The rows of a group lie close to one hidden flat surface of 9 dimensions, which may be shifted away from zero. Surfaces can cross.
Known rows, each followed by its group:
[ -3 -15 -18  32  -6 -13   1  18  -5 -40  -6 -35 -31  -3  10] => (3)
[-13   2  10 -27  -9  18 -21 -11  -2  -1   7   9  -8   2   2] => (2)
[-19  -6  13  -4 -26  17  -2  -8  26 -18  19 -10  26 -20   6] => (2)
[ -8   7  -4  -2  -6 -15 -21  18  -7 -14 -21  -9 -28  -6  -1] => (3)
[  2   9  12   2   4  -3  12  35   3  -8 -16 -12 -20   9   1] => (2)
[ -1   1  -8 -12   3   4   0   5  -8   0  -1   7   3   3  -3] => (2)
[  2   1  -1  -5 -14  -4   1 -21   0 -33  17   2 -25   2  16] => (2)
[ -2  -7  -6  13   8  -2 -10   5   4  -2 -20   3  13 -12  -2] => (3)
[-32 -21   7 -14  -5 -31   2  12  -7  36   1 -29   8 -12  -5] => (0)
[  8  -1  -7   1  14 -21   8 -10 -17 -19   7   5 -13   2  -2] => (2)
[ 15  -2 -29 -16  29  -5   3  17 -13  16 -25  15   4  14  -8] => (2)
[  1  -7   9  -6 -11   4   0  18  10   8   1 -19 -21  20   2] => (2)
[ 21  12 -20  13 -26 -33  60  49  18  33 -25  -2  45  -1  -3] => (0)
[  3 -23 -22  -7  18   1   3  -1 -12  23   2   1  14  13  -9] => (0)
[-11  11  14   1  -6  -7  -5  11   6  11 -14  -5   3 -12  -2] => (3)
[ 5 -9 18 10 27 -9 21  0 -8 -9 10  0  0  8 -6] => (1)
[-10 -16   6  -1  -5   4  14   0  -8   7  13   3  13   6  -4] => (0)
[-12   8  61 -17  -2  -5  17   7   8  10  31 -13 -12  14 -10] => (1)
[-10 -23 -16  16 -11  12 -17  23   3  -1 -26 -17  -9   2   6] => (3)
[ -7 -20 -49  -4  -9  -7  -4  -9 -10  16  -8   5  30 -12   3] => (0)
[ 30  -4  13  32  15  11   7 -18 -12 -26  10  29 -11  23  -9] => (0)
[ 18 -16  -2  19 -33  25  -9  12  -3  48  -3   9  -3  42 -16] => (0)
[  8  12  19 -41  32   4   3  12   0  33   6  11   6  25 -24] => (1)
[-19  -5   8  -1 -12   0  30  34  -8  13 -32 -10 -30   7  30] => (3)
[ -4 -35 -16   9 -21  19  -8   2 -19  34  -7   9   4  23  -3] => (1)
[-14   8  -4 -13 -25  16  -4   8 -17   3  14   1  -6   5  -5] => (2)
[ -3 -15   7  40  13 -18  41   0   8   0 -25   2  28 -26  24] => (3)
[  4  31 -26 -13  11 -18  -5  20 -24   4  -6  -8 -26   3 -10] => (2)
[ 26  -6  24  17  14  16   3  -6  35  21  16 -17   7  19  -6] => (1)
[  9 -19  16  -1  45  -3   9 -10   1 -19   5   8   4   7  -6] => (2)
[-12  -9   9 -11  -6  28  -5  12   1  16 -13  16  18   4  -3] => (0)
[ -3  30   1   5 -10 -11  32  10  12   0  13 -20   9 -18  10] => (3)
[  3  31   5 -15  18 -18  -8   6  -7 -10  -2   3  -9 -11 -11] => (3)
[ 13  10  21   4  37  14  18  16  30 -11  -3 -12  16  -3  -1] => (1)
[ -4  -5   1  13  -6  -9 -39 -15  -2 -13  -3   4   4 -14 -15] => (3)
[ 11  15  15   3  10 -20  23   1  12  -9  17 -11   5  -4  -4] => (1)
[ 32  17 -24   2 -12   9  24   8  35  -3  11 -15   6  11  11] => (0)
[ 15 -25  -8  -9  34 -19  21 -17 -21   9  -3  32  11  13  -4] => (0)
[  3 -19  16  16  54 -15  31  18 -21  -8  -6   1   3  10 -14] => (1)
[  1   7  -5  -7  12  -1 -11  10  -5   0 -14   7   0  -2  -7] => (1)
[  1 -14  -4   3  -7  10  22   0  -4   2  22  -3  12  13  -2] => (0)
[-12  -1 -15  37 -34   6  21  40  27 -11   4 -67  -6 -11  19] => (3)
[  5  -5   0  -7   6  16  -5 -18  -7 -12  10  19  -3  10   0] => (1)
[ 2 -9 14 -1 19 10  7 -3 -4 -6 -4 16  4  7  0] => (1)

New rows, each followed by its group:
[  0  -3 -34  21 -38 -30  -2  11 -15 -17  14 -34 -34   2   0] => (3)
[ -5   6   1  15  -7 -31  49  12  -8  29  -4  -8   5  -6  13] => (3)
[ -6   8  -8 -12  34  19  11  21  -3 -34 -19  13  15 -13   4] => (1)
[ -7 -11   5   5 -21  -5   7 -20  -8 -23  23   6  -5   0   5] => (2)
[  3   3 -13   5 -10   8  24   6  16 -10  10  -8  21  -6   8] => (1)
[  2  -2 -10  19 -10 -22   2  17  -9  16   0 -22  -4   3 -12] => (1)
[ -6  -8 -10  -4   3  -8  11  -5 -18 -15 -21  34  12 -11   8] => (1)
[ 24 -19 -13   1  46  -9  -1 -18 -13   7   4   6  -9  20  -9] => (0)
[-17  -6  13  -4   3  17  10  14 -19   0  -3  21  22  -1 -12] => (2)
[25 -3 -3 14 17 -8 30  7 22 19  4 -9 27  8 -6] => (1)
[ -8  10   9  -6  -6  -6 -20  -2   4  22 -18  16  21 -16 -10] => (3)
[ -1  11  -1 -11  32  21  12  19 -11 -19  -3  11  10   1  -9] => (2)
[-10 -20  25 -10  -7  13  -8 -28  12 -18  26   0  -3   2   8] => (2)
[-11   5  11  21 -48 -61 -27  -9 -10  35  -5  -5   3 -22 -20] => (3)
[ -6  -7  -4  -3  -1 -10  24  21  -4  13 -20   9  23  -4   0] => (1)
[ 15  -4  12   5  -1   1   0  -5   7  25  29 -20  -8  25 -15] => (1)
[  9  -8 -32  12  25  32  -4  21   9 -37   2 -28  -4   6   0] => (3)
[  2  13   2 -11  28  -6  -9  23  -2  24 -21   0  10  -2 -20] => (3)
[-16  -5  23  20 -11 -21 -16   1   9  12 -40  10  18 -32   3] => (3)
[ -2  14 -22 -17 -19   5 -10  -1   1   9 -10  15  15  -9   2] => (3)
[-15 -15  31 -13  28   5  -7  -8 -25 -19 -35  39 -33   4  15] => (3)
[-10 -19 -30  26 -47  12 -40   8  16 -12  -8 -29   5 -13  -1] => (3)
[  9  18 -17   5  29 -30   0  39  -7   9 -18 -24   1  -5 -23] => (1)
[ -6  10   0 -11  -3  -4  -6   1  -1 -10   2  -2  -7  -5   0] => (2)
[  1   6 -31  -6 -36  -1  22 -10  -4  19   6  13  20  -6  16] => (3)
[ -7 -13   4  -2   0  16   9  12  -1   6  14  -9  11  12 -11] => (2)
[ 10 -31   5  26  40  31  10  32   7  27 -15 -19  14  25 -13] => (1)
[ 16  -9   2  22 -31  -5  13   2  -7  21  -2  19   4  21  -6] => (0)
[  1  -3  75  13  14  -5  14  13  31  28  10 -25  -5  14 -11] => (1)
[-17 -10   3   8 -21 -19   6 -32 -63  -8  43  29 -13   8 -16] => (2)
[ 14  -3   6  20  46 -16  11  11  -8 -12  -2 -10  -5   4 -14] => (1)
[-12  -9  43  22 -33 -45  43  12 -17   9   2  17   9  -1  -6] => (0)
[  7  -5  -6 -25  23   1 -16 -16 -19   8  17   0 -29  25  -8] => (2)
[ -5 -11  -4   7 -19  -7   7   0  -6   8 -11  12  10  -2   5] => (1)
[  2  -9  10 -20   5   6  14 -10   6   2  14   4  -1  13   8] => (0)
[-24  23  20  -3 -10   9  -1  40 -13   9   2 -18  -6  -2 -17] => (2)
[ -6   1  10 -21 -12   7 -13 -17 -17 -14  -1  27 -32  11  12] => (2)
[-3 -6  5 -2 12  2 12  5 -9 -6 -2  9  4  2 -2] => (1)
[ -9  23  -6 -25   3 -30 -17  23 -30   9   0  -5 -21   1 -26] => (1)
[  3  -7   3  10  -1 -18  31 -21 -12 -27  26  10   4  -1   6] => (1)
[  3 -11 -14  -8  -2  23   6  -5  19 -13  24 -14  18   4   4] => (2)
[-21 -29  10 -11 -61  37   1  12   8  23 -16  25  24  13  13] => (2)
[ 21 -14 -19  -4  20  -9  16  17   1   4 -23   4  -6  19   4] => (2)
[ 12  21  28 -19  19  -6  10  -5  14  -2  21   0   1   7 -10] => (1)
[ 18   9 -13   2  29   9  19  29  24   1   0 -28  16   4  -6] => (0)
[-11 -12 -10  -2 -17  10   0  19  -4  25 -16  -7  -3   9   5] => (3)
[ 12   7  10  -3   3  15 -32  -8  12  16  -4   0 -10  11  -9] => (1)
[  3  -6  -8  14 -28  -3  -5  -9  -3   3  -2  12   4  -1   3] => (0)
[ -5  12  -9  -5  33 -28   9  29 -28 -14  -6  -9  -7  -5 -20] => (1)
[ 10  29 -47   1   0 -41  18  18  -3 -16 -34   4  10 -30  12] => (3)
[-14  -7  -8   2 -37   4  19 -17  -4  -5 -13  26   4 -14  37] => (3)
[ 11  11 -14  -8  18   5  10  -1   2 -37   0   6  -7  -1   8] => (2)
[ 17 -14   7  25  13  14   4  -8  24   0 -15   7  18   0   8] => (1)
